The rows come from 5 hidden closed curves, with some noise, and rows from the same curve form a group. Each curve winds through 8 dimensions. The rows are also pushed far along 4 directions, which tell nothing about the answers.
Some rows, each with its group after it:
[ 20  11  16 -24 -35 -18   3  -1  12  19 -27  13  29 -17  -7  32  32  36
   9 -13 -11  27  -3] => Ged
[ -1  17  -6 -13  13 -26 -16   6   5 -10 -10 -24   9  -6 -10  30  36  19
  15  34 -14  -1  18] => Suni
[-11  24  24  12   0 -16  -3  34  33 -12 -10 -20  23  -9 -18  16  -7  21
   8   8 -23  10  22] => Suni
[-20  -5   1  31  21  22   0  -5   4  -7  25 -28 -10  29  24 -46 -45 -25
 -27 -12  -1 -34   1] => Suni
[ -1  40  21  44   9  -5  -2   8  28   1   0  -6  37  25  23  -5 -11  41
  -1 -21   6  31   1] => Mur
[ -5  -3   3   9  10 -16  -3   0  -7   4   3 -18   8 -15   4 -12  24  -5
   4  30  -8 -12   9] => Mur
[ 17  18  15  -6  13  17 -10  -9 -26   2   6 -19 -12   6  25  18 -16  13
   2  33   4 -17  -1] => zonet
[  0  13  24  29   7  -1   1   0  -2  15   3 -14  22  11  27 -22  -3  20
 -13  -5   1   5 -13] => Mur
[  9  45   8   0  -6   0 -10   3  12  22 -32  21   1   5 -30  34  12  34
   1 -25 -10  53 -34] => zonet
[  7  17  -5  -6   1 -13  -6  -3  15   1 -19  19   6  26 -15   6   5  19
   1 -27   2  17 -14] => zonet
[ 13 -26  -2  -3  34  -5  -4  10 -12 -21   8 -15   0  24   0 -21 -19   9
   6   5  -6 -40   5] => Suni
[ 12  -3 -21 -34 -14   2 -11 -35 -37  20   2  26 -33  -9  14  25  12   6
  15   6   3  15 -27] => Mur
[ -1 -10  11  19  26  -9   6  20   1 -24  15  -5   1  14   0 -38 -20 -16
  -2  20  16 -34  19] => Ged
[-11   2  39  16  25   4  16  60   8 -45  13 -21   0  14 -10  -9 -49 -11
  -5  21  10 -19  21] => Mur
[  9  23  10  -9 -10   2 -16 -15   2   8   0  -5  -6  -8  17  23  -4  20
   7  26  -3  -7  14] => Ged
[-15 -40  -2  -1  39 -26  -1  44   6 -45   2  12 -10  10 -35 -34 -18 -11
  17  27  13 -32  11] => Suni
[-27 -32 -40 -36   9 -29 -27   0   3   4 -20  44 -57 -10 -63  -7   8  -9
  11  -2 -19   2 -32] => Ged
[ 30   3 -24 -19 -20   6 -12 -44 -18  19  11  -9   5 -21  34  43  28  25
  21   8 -12   2  20] => Ged
[  0   9   9 -27  16 -49  -9  16 -25  -9  -9   7 -19  -1 -24   0  19  -1
  21  41 -14 -10 -10] => Suni
[  8 -14  11   1   6 -12  -3 -11 -18  15   4   9  -4   6  14 -36  -5   5
  -4   4  -2 -21 -16] => Ged
[  1 -12 -33 -11   7   5 -18 -17 -19  31 -15   6 -24 -26 -22  23  43   9
   2   2 -17  22 -31] => Suni
[  6   4   3 -14 -23   7  -4  -5  13  14 -15  29  -8 -15 -16  13  -4   6
   3  -4   4  10  -5] => Ged
[-11 -33 -38   3 -12  25 -14 -55 -26  54   5  44 -57 -24  -6 -46  -9 -38
 -10 -17  -9  -6 -47] => Mur
[ -7  17 -23   2  -9  13   1 -14  11   4   6 -12   0   8   2  22   1  -4
  -5 -36 -15  19   3] => Mur
[-10  23   2  18 -17  19  -5 -21  31  14  -1  11   4  16  19  -6 -22   9
 -17 -32  13  19  -6] => zonet
[ 42 -34  14 -36   3 -11   3  -3 -46 -11  15  -1  -1  -8  34  11   0  25
  23  35   6 -38  13] => Soduv
[  6   2  28  23  -8  -6  20  32  13   1  -4  19  24  -8  -8  -9  -6  16
   1 -21   6  28  -4] => Ged
[-14  -9 -34  -4   5  -3 -22 -33   0  14   9  -6 -22   0  11  -4  10   3
  -4  -6 -14  -8  -4] => Soduv
[ 22   0   8  56 -11  54  31 -18 -12  21  42 -32  28   5  57 -23 -37  -7
 -22 -62 -16   2   6] => Mur
[ 18  -6  14  -7 -22   1   8 -13  10  -1   6   9  22  18  31 -10 -21  21
   0 -26   8 -12   9] => zonet
[ -4 -41 -11  -9  -3  30 -11 -20 -11  26  -3   4 -34 -10 -15 -29 -31 -15
 -17 -22 -29 -31 -30] => Suni
[ -4   2 -24  -5  14  10 -13 -22 -13   2  -2   2 -18  -1   4   7  19 -14
   1  33  23  -4  -2] => zonet
[ 13  27  30  -3 -29  -5  -8 -16  18  23 -15   8  26   5  22   6 -16  44
   5 -14 -14   9  -7] => Suni
[ 31  26  15   7  -3 -16 -13  -9  -5  12   6   0  16 -14  21  21   2  51
  31  21 -17   6  16] => Soduv
[ 18   0  21  15   2   2   9  13   3  -5   2  28   6   5  -1 -18 -29  11
  12  -1  15  -1   0] => Soduv
[ 11  28  -9  47   4   1   5 -14   1  39   3 -10  24   7   0 -14  18  14
 -11 -62 -39  36 -24] => Mur
[-17  10  -7 -13   0  -3 -17 -13  10   8 -18   4 -15  14  -8   1   3   2
 -11  -1   0   3 -20] => Suni
[ 33 -27   2 -16  -4   9   7 -17 -22 -12  20 -11  14   7  52   9   7  16
  -1   9  28 -28  26] => Soduv
[ 13 -12   5 -19 -18 -12   1 -12  -5   6   2  15  -2   6  15  -5 -11  16
   5 -17  -5  -8  -5] => zonet
[ -8   7  33   1 -12  18   6  27  22  -5 -13 -13   6  -8 -16   8 -29  -1
 -14  -1  -9  -5   7] => Suni
[ 35 -49 -17 -46 -27  27 -12 -73 -59  39  12  29 -42 -29  41 -17  -5 -18
   7  35  10 -55 -12] => Ged
[ 16  -4  12   0 -20  17   2 -23  -6  15  21 -25   9   2  43  -2 -30  17
  -8 -26 -27 -21   9] => zonet
[ 19 -20   1 -21  -1   3  -3   0 -11  -6   4  12 -13   4  -1   5 -25  17
  14  -4  -6 -18   0] => Ged
[  3 -20  -1  33  -7  36  14  -7   4  10  23  12  -5 -12  22 -26 -26 -17
 -16 -17  19  -4   8] => Soduv
[ 18  25   3  30 -24  19  11 -21   7  35   7 -29  37  -8  24  11   9  15
 -11 -54 -39  23   3] => Soduv
[ 27  25  31  15 -24  15  21   2  36  -6  -6 -12  70  34  38  16 -18  45
  -5 -55   9  19  19] => Mur
[  2  31   4  -4  10 -17  -7  17  13  -6 -16   4  -4  24 -27  19   4  22
  -4 -20  -9  19 -12] => Soduv
[  4   5  17  11  10 -22  14  28  12 -28  -5  15  30  10 -15 -18  -7  -3
  25  17  18  -2  18] => Soduv
[-14 -18 -11   8   8  15   0   7  22  -4 -13  11   3  16 -19 -14 -15   3
  -8 -36   4   9 -16] => zonet
[ -5 -14 -35  30  15  36  -3 -29 -13  31   2  36 -36  -1 -19 -40  -7 -37
 -15 -24  11   8 -38] => zonet
[-13 -12  22 -31  10 -42  -1  29  -5 -30  -8   5 -12  10 -23 -19 -12 -12
  12  36  -1 -33   3] => Suni
[ 21  -1   5  19 -11  19   7  -8  -9  27   5  30  -9 -13   2  -8 -13   9
  -5 -26   1  19 -19] => Soduv
[ 19  23  10   1  -5  19  -4 -10  -6  23 -17  17  -5   3  -8  15  -7  20
  -1 -13  -2  22 -28] => zonet
[-19 -13 -17 -27   8  -5 -10   8  -6   2 -20  -9 -21   0 -32  15  23 -10
 -15  -6 -16   5 -26] => Suni
[  3  20   0  29  -7  24  -9 -35  18  28   1   8   7  21  23 -26 -27  12
 -15 -36  -2   4 -14] => Mur
[ -1  10   4  13   3  20   1  -4  13 -14  11   4   1  18  26   1 -25   5
  -5   1  35   2  13] => Ged
[ 19  21 -28  28 -12   8 -10 -46  10  41   8  -7  20   3  24   4  18  29
   0 -55 -33  22  -3] => Ged
[-25 -17  -7 -24   7 -16  -3  23 -22  -6  -1  21 -50 -17 -32   4   7 -27
  -1  23   7  10 -26] => zonet
[ 29  -3  11  -2  11   1   6 -13 -38  -7  27 -39  16   7  52   3   2   7
   6  27  -1 -34  20] => Mur
[ 26 -23  -3 -22   1  -6  -5 -16 -48   8  16  14 -27 -29   8  -1  -4  -3
  31  44 -10 -28   2] => Mur
[ -8  12 -17 -24  15 -32 -22  -1  -4 -11  -7   1 -20  -3 -17  22  30   4
  15  43   0  -4   9] => Ged
[-36  -8 -38 -21  20 -31 -12  25  -2 -10 -11   0 -45 -17 -64  22  46 -28
  -7   8 -17  19 -15] => Soduv
[  6  -8   1 -11  -4  13   0  -8 -17  -4  20 -33  -4  -9  34  19   4  -3
 -10  19   2 -21  21] => Soduv
[  1 -20   9 -15   8 -24  -6  -1 -13  -2  -3  12  -8  10   4 -28   0   6
   2  19   7 -26 -12] => Ged
[-15 -36 -35 -32   6 -32 -13   0  -4   1 -19  33 -32 -18 -58 -13  26 -22
  18   9 -18 -11 -14] => Soduv
[ 25  -6  -2  -5   0  18  -4 -46 -59  15  33  -7 -21 -20  63  -5   4 -16
  10  66  26 -34  10] => Mur
[-31 -21  38 -15  32 -36  18  88   7 -64 -15 -13   6   4 -42  -7   7 -25
  -3  62  35 -16  16] => Mur
[-11   1 -16  -5  -5   2  -6  -3  14   2 -13  41 -22  -2 -26   4   4  -8
   0  -5  22  21 -13] => Ged
[-21 -25  -9  14  10  11  -7   9   9  -1   9  22 -38 -13 -29 -38 -41 -26
   0   2  -8 -19  -4] => zonet
[  7   6  16  42  -1  42  19   6  23   1  11 -45  46  18  33  -3 -22  12
 -30 -55  -7   5  13] => Suni
[ 19  10  -3  29 -43  33   4 -47  11  51  11 -12  40 -21  53  10   5  35
  -5 -53 -25  30   1] => zonet
[ 13 -21 -14 -42 -14 -27 -15 -20  -9   6 -14  14   0 -19  -5  13  28  17
  29  25 -11 -16   6] => Soduv
[  7  25 -11  31   8  42  -7 -23  -7  41  -7   6 -18  -3 -13   0 -10  -3
 -17 -30 -16  25 -38] => zonet
[ -1 -29  -9 -22 -15   9 -10 -27 -22  26   1   8 -31 -25  -5 -18 -15 -18
   5  10 -30 -31 -15] => Soduv
[ 28 -13   8 -13  -5  11   4  -2 -17  19 -15  15   1  -7 -12   5   2  16
   0 -15  -9   3 -24] => Suni

New rows, each followed by its group:
[-16 -26  10  -1   3  18  -1  -2  11 -13   3   4 -12   8   8 -41 -38 -30
 -14  24  27 -47  10] => Mur
[ 11 -21 -20 -45  -9  -7 -22 -54 -48  12  24 -22 -30 -11  53   8  14  -1
   9  47 -10 -49  10] => zonet
[ -7   1   7  -2 -17  12 -11 -23  17  15  -8   4   6   0  18 -12 -11   7
  -8   4   6 -10  -2] => Mur
[-28 -44 -33 -35  18 -16 -22  11  -4 -14  -8  37 -67  -9 -60 -15 -14 -26
  10  18  -6 -23 -19] => Ged
[  5  21  -6  27  20 -13  15  25   0  -6  -1  10   8  19 -31  -2  11  -1
   1 -40  -9  37 -17] => Mur
[ -6   9 -23  -1   5  10 -14 -29  -5  10  -3   9 -17   3   8   3  16  -9
  -3  14  20   7  -9] => zonet
[-28  -4 -26 -27   6 -18 -23 -18 -17   9  -9  14 -46 -22 -28  -4  19 -34
  13  49  -8 -11 -15] => Soduv
[ 12  16   6  16   2  -8  -9 -16  -8  20   8   1   1  -8  16  -9   5  16
   6  12  -9  -1   1] => Ged
[  9 -32  11  -4   8  15  21  15   1 -34   9   2  11  30   8 -30 -37 -24
  -8  -7  30 -40  16] => Mur
[-15  25  -5  17   4 -10   0  19  32  -5 -19  33   8   9 -28   9  15  11
   4 -14  25  50 -10] => zonet
[ 21  -3 -35 -12 -13   2 -13 -48 -31  32  13  27 -26 -25  10  14  13   6
  29   3 -18   8  -8] => Mur
[ 13 -16  25  22  -5   6  23  22   3  -9  12  11  23  -7  13 -20 -16   3
   2  -7  20   2  11] => Ged
[ -8   2  -4 -43  -8 -29 -27   9   3  19 -37  10 -21 -25 -51  37  26  31
  15   9 -43  19 -28] => Suni
[ 26  -4  12   0  -4  -8  -2 -11  -9   5   1  27   7   0  12 -14 -15  22
  24  11   6 -10   0] => Soduv
[ 10  10   5  17 -11  24  -2 -18  14   0  17 -13  11  -2  38   3 -12   4
  -8  10  20 -13  33] => Soduv
[ 19 -13 -15   2   3  29 -10 -27 -25  27   5 -12  -7 -19  19  14  15  12
  -3   6  -8  -2 -10] => Suni
[  6 -17   0 -20  -5   3 -14  -3 -13  15   1   8 -37 -18 -13   5 -17   8
  -1   2 -25 -16 -13] => Soduv
[ 13   8   6  21  11 -10  12  27   1  -8   0   5  22  -5 -12  10  13  18
  16  -7   2  29   2] => zonet
[ 24 -26  19 -36 -23  23  16 -11 -28 -20  18 -29  15 -13  51  22 -11 -12
   5  42  21 -45  41] => Mur
[-10   6  15  -9  -3   6   9  10  -1  -4 -12 -12   3  10  -1   3   4 -16
 -24  -1  12   2 -11] => Mur
[ 20 -16 -45   9  15   4 -12 -51 -50  37  25  18 -41  -7  20 -20  25  -9
   0  -6  -6  -4 -28] => Soduv
[-26 -18 -14 -10  -3   3  -6   2   6  -2  -8  33 -34 -11 -26 -14  -8 -28
  -2  10  17   4 -15] => Mur
[-18 -19  49 -21   2 -15  15  54  10 -55   3  -5   7  -1   5  -9 -34 -13
   7  62  41 -33  32] => Suni
[-32 -23  -3 -51   9 -63  -9  34  -2 -26 -26  25 -29  -4 -62 -10  21 -21
  18  39  -5 -14 -13] => Suni
[ -4   9   1  35  20   2  -5  -7   1   3  15  -2   2  18  22 -30 -18   8
  -3  -5   6  -1  -6] => Mur
[  2 -22   0 -16  -2  15  -6   0   2  -1  -9  -9   5 -10   5  17   4  15
  -2   9   5  -7   2] => Suni
[ 23  -5  -3 -21 -10  -1   4 -18 -14   5  -5  10   9  13  13   7   6  13
   6 -15   3  -2 -10] => Mur
[-23  22 -14  -7  -6 -19  -4   2  25  -6 -20   0  19  10  -5  28  44   9
  -3  -8  16  41  -3] => Mur
[ -6  -8   0   7  -7   5  -5 -15   3  19  -8  30 -13  -6  -4 -26  -9  -6
  -2   1  11   3 -20] => Mur
[  1 -17   1  33  16  11  12  13   9 -21  29   1   7   5   8 -30 -40 -10
  11  -3   7 -20  25] => Mur
[  8 -21  39   0  20 -17  15  45 -11 -43  13   6   4 -10   3 -20 -19 -10
  16  68  40 -36  33] => Ged
[-21   8  12  20  24   1   5  33  -5 -23  15 -11 -18  -5  -9  -8 -16 -26
  -4  35  14  -2  10] => Mur
[-29  -2  -8 -44  26 -59  -5  49  -6 -38 -25 -15 -14   6 -56  29  51  -7
   7  30 -10  11  -9] => Suni
[ 24  17  26 -37  -5 -16   2  18   7 -61   9 -13  33  11  43  58  -6  35
  44  74  50 -19  70] => Mur
[ 18  -8  27 -35   3 -17   2  37   7 -45  -5   3  13  11  -2  32 -22  34
  24  28  18 -16  28] => Ged
[ 19 -28  25 -14  23   2  24  29 -40 -40  18  -5 -10  11   9 -19 -15 -37
  -3  47  42 -49  17] => Ged
[  5 -15  16  21   2  12  10   7  -4  -1  21 -26   9  -4  17 -22 -25  -7
 -12  -9 -18 -27  15] => Ged
[ -6   1  -2 -10  10  -5   6  26 -18 -17   4   3 -27 -23 -25  20  16 -29
   4  39  14   5   9] => Ged
[  2 -14  -2 -16  11 -26 -16  13  -7  -2 -14  32 -17 -26 -32   3  13  14
  30  45   2   0  -4] => Suni
[-41  -9   0  33  27   0   9  37  42 -45  10 -12   8  32 -17 -41 -41 -28
 -10 -11  16 -16  22] => Soduv
[-25  27  -2 -15  32 -66 -20  41   9 -31 -23  14  -6   8 -39  28  44  28
  29  49  14  36  -7] => Mur
[-47  -9   7  34  21   3   8  45  37 -27   3 -14  -3  -2 -33 -34 -19 -41
 -21   7   9  -9  15] => Mur
[  8  14  23  14  -7   2  -3  -8  11  11  -6  15  18   5  21 -14 -12  24
   2   6  17   5  -4] => Mur
[  7   1  -4  16  -1  39   1 -32   4  -3  25 -16   1  29  45 -21 -47 -13
 -14 -16  11 -35  17] => Mur
[-12  68   1  -5   3 -43 -15  33  41   2 -45  15  13  23 -57  58  40  55
   2 -43 -22  81 -29] => Soduv
[  9   0 -25   3  10  -9 -26 -55 -40  37  18   2 -21  -5  41 -13  18  19
  14  17 -13  -5 -24] => Mur
[ -3 -36   7  32   4  41  31  11 -13  -5  32 -23   1  -4  17 -42 -37 -48
 -27 -26  -1 -28   8] => Mur
[ 17  17  31  58 -12  28  19  -2  17   4  37  -7  32  10  55 -25 -53  17
  -7 -34   8   2  25] => zonet
[ -2  15  35   6 -23   1  17  38  31  -3 -19  14  27  -3 -13  21  -9  26
  -8 -32   8  42  -6] => Ged
[-16 -10 -24   6 -23  15 -22 -42  20  39  -2  16 -18 -11   5 -14 -12   8
 -10 -34 -24   5 -18] => Ged
[ -8  26  34 -17 -15 -28  -5  24  37 -13 -30  11  26  13 -13  16  -8  35
   8   4   3  15   4] => Suni
[ 10  33   0 -18 -11 -28  -4  15  -2  12 -27  27  -7 -22 -43  45  34  21
  23   4 -16  50 -18] => Mur
[-26 -18 -36   0  29 -31 -18   0 -15  -3   7  11 -33  -5 -22 -16  22 -13
  13  19  -8   3 -15] => Mur
[-14   6  13   6   4  -5  -6  32  26   0 -16  -5  -3 -10 -45   0 -18   8
  -2 -11 -35   4  -3] => Suni
[  3  24  -8   5 -13   3 -17 -38   7  24   0 -27  22   4  36  16  22  26
  -5  -7 -16   6   5] => Suni
[  6  -4 -14   4  -1  26 -18 -40 -24  23  26  -4 -37  -5  36  -6 -30   3
  -2   4 -13 -19  -9] => Ged
[ 15 -13 -12 -42  18  -7  -4  -2 -38 -15 -10 -11 -12   3  -5  28  37  -8
   9  45  16 -19  -2] => zonet
[ -8 -13  14  -2 -10  13  -2   0  -7  12   6  -2 -21 -28  -4 -17 -24 -22
  -4  21 -15 -23   0] => Suni
[-34 -25 -28   8  24  -7  -9  -3   4 -16  11   0 -26  12 -13 -39 -15 -35
  -1   7   1 -26  -1] => Soduv
[ 23  17 -38  19   2  -5 -15 -47 -24  48  10  19 -12  -6  15   8  42  27
   2 -38 -19  39 -31] => Soduv
[-22 -12  28  -3  18  -8   4  40   3 -49  15 -30   4 -11  16  -1 -13 -20
   6  81  37 -36  47] => Mur
[ -8   2  20  10  15 -20  12  42  16 -27  -6  -2  19  22 -26 -15 -26   7
  10 -15 -10   3   0] => Soduv
[ 17 -20 -27  10   6  19   9 -12 -28  11  22   5 -26 -18  -8  -7  -1 -29
   2 -11 -14  -9   1] => Ged
[ 17 -13  32  20 -21  40  29  -1  -5   4  23 -39  39  -4  54 -10 -27  -5
 -20 -19   1 -19  22] => Mur
[-15 -53 -10 -11   6  15  10  12 -18 -20  14  10 -32 -24 -13 -26 -14 -52
  -1  36  22 -37  11] => zonet
[ 16   7  19 -43 -16 -10  -8  -9 -12   2 -11 -22   7   6  24  33   9  31
  -1  11 -12 -14   1] => Ged
[  5   6  -9   6   3 -20   5  12 -14  22 -16  42 -18 -17 -55 -10  18 -11
  13 -19 -23  35 -36] => Soduv
[-13  -5  -3   0 -11 -12  -6   2  21   1  -2  -3   8 -23  -2   6  14   6
   7  12  -5   3  18] => Ged
[-19 -11   6   0  27 -22   2  29   7 -36   1  -8   2  23 -21 -29 -24 -16
  12  15  -5 -27   8] => Soduv
[ 15 -26   5 -30 -25  13 -11 -40 -30  26   8  -4 -14 -26  31  -6 -17   0
  10  26 -23 -43   0] => Soduv
[  2 -10  -9 -13   9 -25 -12 -13 -33   6   6  -5 -11 -33  13   1  41  -8
  19  68   5 -16   9] => Mur
[ 25 -28 -17 -30  15  -9   4  -5 -64  -2  17   8 -42 -27  -7   7  24 -28
  18  47   1 -26  -1] => Ged
[  0  -4   4 -17   4 -10   2   0 -18  -5   3 -35   8  10  16   8  14   2
  -8   1 -17 -15  -1] => Suni
[  5  12 -48  48  12  10   4 -34 -26  61   7  27 -29   5 -33 -33  17 -20
 -16 -95 -52  49 -69] => Mur
[-12   5   3   9  23  12  -8   1  -1  -8   8 -17 -15  27   8 -15 -25  -7
 -17   4   4 -19  -7] => Suni
[-24 -20 -67   6   1  -4 -27 -56 -32  64   3  66 -86 -23 -38 -44  17 -38
  -5 -33 -25  25 -75] => zonet
[ 13  -2  19 -35 -27  18  -7 -26 -15  -6  12 -18   5  -4  65  34 -20  23
   8  37  21 -21  20] => Mur
[ 15  54 -10  -8 -35   6 -24 -50  19  43 -14 -17  21   3  32  55  27  60
  -3 -40 -32  41  -8] => Ged
[ -1  14 -23  28 -18  28   3 -39   7  52  -8  16   1  17   5 -10   3  11
 -30 -96 -21  51 -55] => zonet
[  9 -14   0  -3  11 -19   7   2 -17 -11   1  23   2  -2 -11 -30   1 -18
  27  31  11 -19   4] => Soduv
[-50 -23 -37  -2  19 -43   2  44  29 -22 -16  39 -34   3 -91 -24  16 -38
  -4 -36 -10  27 -23] => zonet
[ 15 -19  -1  29   0  20   6 -28 -28  17  41  10 -19  -6  44 -43 -36 -15
  -1  -2   5 -25   3] => zonet
[ -7  -9  -7  -8   4  -5 -13 -18   2 -13  14 -19   7   9  38  -3  -6   9
  10  27   8 -28  22] => Soduv
[-24 -25  10  16  20   0  11  26 -10  -3   0  -8 -14   1 -21 -44  -6 -39
 -29  -2   1 -13 -23] => Mur
[ -7   9  22 -18  11 -35   5  30  -4 -27  -5 -23  10  21  -9   2   3   0
   1  13 -11 -15   5] => Suni
[  4 -28 -14   1  -2   1 -11 -40 -16  34   4  19 -19   9  12 -48  -9  -1
 -13 -28 -15 -22 -33] => Ged
[-11 -17 -13  23  25  12  -4  12  19 -10   2  -4   1  17 -15 -24 -27   3
  -1 -24  -8  -7  -3] => zonet
[ 19  16  38  12 -10  -1   2   3  10   3   2   4  24   5  20 -12 -34  27
  11   6  -2 -12  11] => Suni
